The groups are shells around one centre, one inside the other: the same stretched ball of 5 dimensions in 8 sizes.
In the rows, 128 means zero.
Some rows, each with its group after it:
[124 150 131 147 113 147 124 139]	Z
[ 70 129  96  82 167 177  55 128]	R
[ 59 158  95  97 167 190  42 128]	G
[122 180 114 145 122 121 153 130]	V
[ 78 137 107  98 147 171  63 130]	R
[ 78 138  87  72 157 120 109 118]	S
[ 98 188 120 145 107 172  73 129]	C
[109 163  99 115 130 148 104 122]	Q
[142 139 116 123  99 132 128 125]	P
[116 197 114 142  88 115 132 119]	G
[125 154 108 121 123 111 154 126]	C
[119 208 122 160  74 158  88 122]	G
[113 176 123 142  90 161  82 127]	Q
[118 157 113 133 137 126 149 134]	R
[141 168 134 152  72  98 164 128]	Q
[136 180 139 176  94 142 140 140]	V
[105 136 117 120 139 160  99 136]	P
[ 83 165  93 107 161 164  87 127]	Z
[ 95 118  95  74 143 129 103 120]	R
[122 160 127 142  95 170  83 131]	P
[137 196 132 173  71 186  74 130]	S
[125 141 110 112 106 150  96 122]	P
[ 71 146 100  94 156 161  72 127]	Z
[103 140  91  90 141 152  89 119]	R
[ 89 162  98 103 137 139  99 121]	P
[145 155 134 149  68 150 104 129]	Q
[123 179 123 147 105  88 181 130]	S
[ 98 161 112 115 117 103 139 124]	V
[117 110 100  85 146 104 153 126]	S
[168 187 141 180  46 111 163 128]	C
[154 157 133 148  57 140 114 125]	Z
[146 191 131 163  62 102 160 124]	C
[170 166 141 167  44 118 149 127]	Z
[167 165 137 170  69 149 131 133]	G
[164 174 133 166  56 154 112 127]	V
[120 157 122 127  86 132 107 123]	Q
[137 137 104 112 120 131 131 124]	S
[158 158 140 166  81 109 176 137]	V
[139 112 119 107 105 115 141 127]	C
[102 150 130 134 112 148 102 136]	G

New rows, each followed by its group:
[158 129 128 133  81 127 138 129]	C
[122 174 116 145 109 186  74 130]	R
[134 130 124 128 107 149 113 133]	P
[ 76 151 115 114 143 160  80 133]	G
[ 85 200  99 131 137 161  87 124]	G
[119 166 114 120  90  97 143 118]	G
[117 162 120 126  86 134 103 122]	Z
[131 103 119 100 106 146  99 128]	S
[ 53 143  93  86 181 188  43 130]	S
[151 154 142 167  79 168 107 139]	S
[117 160 101 117 124 146 108 122]	Z
[130 142 128 130  98  92 168 130]	C
[110 172 100 116 115 148  95 118]	C
[147 160 131 159  92 163 113 135]	R
[125 171 116 142 105 177  81 128]	Z
[ 95 165  92 107 147 151  99 123]	C
[148 134 135 146  94 153 119 137]	V
[157 173 143 173  60 122 151 133]	P
[ 83 126  89  78 167 170  69 125]	C
[163 180 131 165  54 140 126 124]	R
[104 106 108  91 148 153  96 132]	C
[105 123 103  98 146 171  78 130]	Z
[152 204 135 184  67 121 157 130]	V
[ 99 168 124 135 107 155  88 130]	C
[128 169 115 125  79 102 139 116]	G
[ 98 208 111 148 110 161  88 125]	V
[149 137 118 117  74 100 148 118]	G
[ 88 145  97  89 136 120 111 119]	R
[ 96 179 111 138 136 166  93 132]	P
[100 147 111 126 153 191  74 138]	S
[137 166 110 136 104 160 104 125]	G
[145 174 129 159  90 106 173 132]	C
[105 113 109  95 141 160  88 131]	Z
[178 159 144 165  28 127 134 125]	S
[ 76 162 103 111 155 158  88 130]	P
[137 167 135 159  73 177  78 132]	V
[162 147 131 146  77  84 192 129]	G
[159 185 136 165  45  93 168 122]	V
[107 139  99 100 139 158  90 124]	P
[143 169 136 155  61 123 131 127]	P
[ 79 133 107  98 148 190  44 131]	S
[ 94 177 101 119 134 122 128 123]	C
[147 144 126 141  98 128 145 132]	P
[100 172 110 129 116 198  42 126]	G
[ 73 163  97  99 149 141  94 123]	C
[ 99 178 106 129 138 136 124 128]	Q
[ 90 155 114 124 144 163  92 135]	P
[119 107 105  93 137 163  89 129]	G
[126 145 125 128  89 151  95 127]	P
